The groups are shells around one centre, one inside the other: the same stretched ball of 6 dimensions in 7 sizes.
In the rows, zero is written as 128.
Known rows, each followed by its group:
[115  96 103 117 103 150 148 118 180 175] | J_430
[113  83 118 136 133 110 101 106 152 179] | J_400
[119  99  88 114  98 178 152 131 169 158] | J_430
[118  69 119 143 117 128  95 115 149 172] | J_569
[ 89 100 103 128 149  84 158 136 125 139] | J_394
[148  93 107 127  95 186 145 119 151 154] | J_871
[129 108  87  80 132 157 168 146 101 105] | J_646
[132  61 119 129 106 151  85 119 142 165] | J_569
[109  55 127 141 127  95  97 131 117 149] | J_400
[138  72 142 147 104 123 133 106 149 169] | J_430
[123  66 120  71  67 152 168 139 173 153] | J_646
[150 104 116 117 124 154 153 111 125 142] | J_394
[157  83 125 106 153 136  81 104  84 137] | J_914
[141  41 138 153  87 147  93 126 131 155] | J_871
[132  75 112 111  76 172 160 137 159 148] | J_569
[142 125 109 128 192 107 138 110  58 110] | J_871
[137  52 135 118 124 117  95 132  89 127] | J_400
[127  92 106 100 154 119 128 135  80 112] | J_569
[107  47 116 156  92 137  93 139 153 165] | J_646
[148 110 124 149 169 113 129 100  84 133] | J_871
[109  47 130 165  94 117 102 128 157 173] | J_914
[143  98 118 167 138 139 125 107 115 149] | J_394
[171  90 128 142 166 137  96 110  45 108] | J_914
[ 96 107  95 110 151 103 145 127 135 148] | J_914
[120 115  96 174 151 130 156 127 107 129] | J_646
[168  64 138 132 108 156 119 121  91 124] | J_430
[178  90 115 149 138 192  66  94  98 150] | J_646
[144  72 118 151  90 173 132 128 137 147] | J_569
[114 118  83 160 175 129 118 125  94 130] | J_430
[120 110 118 179 177  84 132 107  94 140] | J_400
[144  48 131 145 110 148  60 115 120 160] | J_400
[126  79 113 162 149 116 119 141  69 108] | J_914
[124  98 110 106 166 102 121 122  87 125] | J_569
[ 99  74 121 110  80 117 178 135 187 168] | J_914
[110 110  97  92 162 102 159 137  93 113] | J_430
[149  66 136  86  98 141 136 121 129 143] | J_394
[109  74 112 164 130 109 138 148  99 120] | J_914
[167  90 131 158 132 155 112  98 103 146] | J_400
[ 95  82 124 130 128  78 152 125 147 159] | J_394
[159  64 125 101  98 176  93 114 129 153] | J_394
[134  71 100 151 101 183 105 137 128 142] | J_569
[151 105  96 151 163 166  78 106  89 140] | J_871
[147  51 141 149 105 133 113 130  99 130] | J_430
[132  84 135 105 114 108 167 118 132 144] | J_394
[151 116 114 122 153 135 156 111  91 122] | J_871
[132  54 136 149  92 126 145 141 115 129] | J_400
[123 123  90 132 188 120 103 107  95 141] | J_646
[164  93 114 148 175 149  56  99  62 132] | J_646
[ 97  61 120 135 112  99 124 139 141 153] | J_871

New rows, each followed by its group:
[148  92  98  98 135 172 111 129  93 121] | J_569
[147  39 128 127  68 180  94 132 144 155] | J_430
[133  72 120 175  94 156 129 123 148 160] | J_430
[110  83 122 106 144  83 143 131 106 131] | J_569
[165  71 130  98 102 170 113 113 121 144] | J_569
[168  74 106 129 103 210  97 128 104 128] | J_430
[141  87 121 146 166 107 125 133  43  94] | J_400
[130 117  91 150 168 136 135 127  80 115] | J_569
[ 94  85 106 151 121 106 158 143 137 141] | J_569
[140  71 109 169 106 176  91 123 132 156] | J_569
[168 106 107 123 121 191 134 109 116 138] | J_400
[129  33 149 150  65 132 112 124 166 175] | J_646
[149  91 123 123 122 139 166 130  94 113] | J_430
[145  67 144 173 148 101  88 107  83 141] | J_400
[133 117  90 148 170 147 103 111  99 140] | J_394
[172  98 122 138 169 144  98 106  49 111] | J_430
[145  94 133 122 165  98 117 104  82 132] | J_569
[161  70 129 140  84 186 102  99 163 180] | J_646
[ 96  88  95 159  95 145 149 132 186 175] | J_646
[145  89 132 131 125 130 128  99 135 163] | J_394
[106  69 114 123 115 120 104 124 155 170] | J_914
[155  58 132 148  86 171 107 117 138 157] | J_569
[158 103 105 137 125 184 118 105 127 152] | J_871
[139 120 109 126 182 113 129 105  81 127] | J_569
[146  66 136  87 111 126 145 133  97 117] | J_430
[119 115  93 159 154 133 137 120 116 141] | J_569
[151 105 101 146 154 156 131 130  64 102] | J_430
[151  75 139  77 125 123 122 108 113 143] | J_646
[122 113  98  94 175 112 123 118  93 128] | J_400
[122 105  97 186 184 116  93 120  71 126] | J_646
[108  94  88 144 134 145 116 134 130 146] | J_569
[110  86  99 134  75 166 172 138 187 164] | J_646
[118 107 103 123 158 118 112 106 130 161] | J_914
[122  89 120 184 154  97 131 126  85 126] | J_914
[140  69 108 105 114 160 121 148  89 109] | J_914
[135 114  99 167 158 139 139 121  90 124] | J_430
[158  94  98 109 136 181 117 132  75 106] | J_871
[115 122 106 127 183  84 152 116  89 126] | J_394
[160  94 128 122 129 141 160 121  86 113] | J_400
[137 130  98 122 204 108 127 112  52 107] | J_914
[ 94 106  98 182 162  90 147 134 106 133] | J_646
[129 122  86 124 155 151 136 118 113 136] | J_569
[116  67 140 136 146  70 110 117 105 146] | J_914
[116  73 107 107  98 153 107 120 176 180] | J_646
[144  91 115 108 107 164 130 107 156 166] | J_394
[129  78 143 149 171  60 119 117  63 120] | J_646
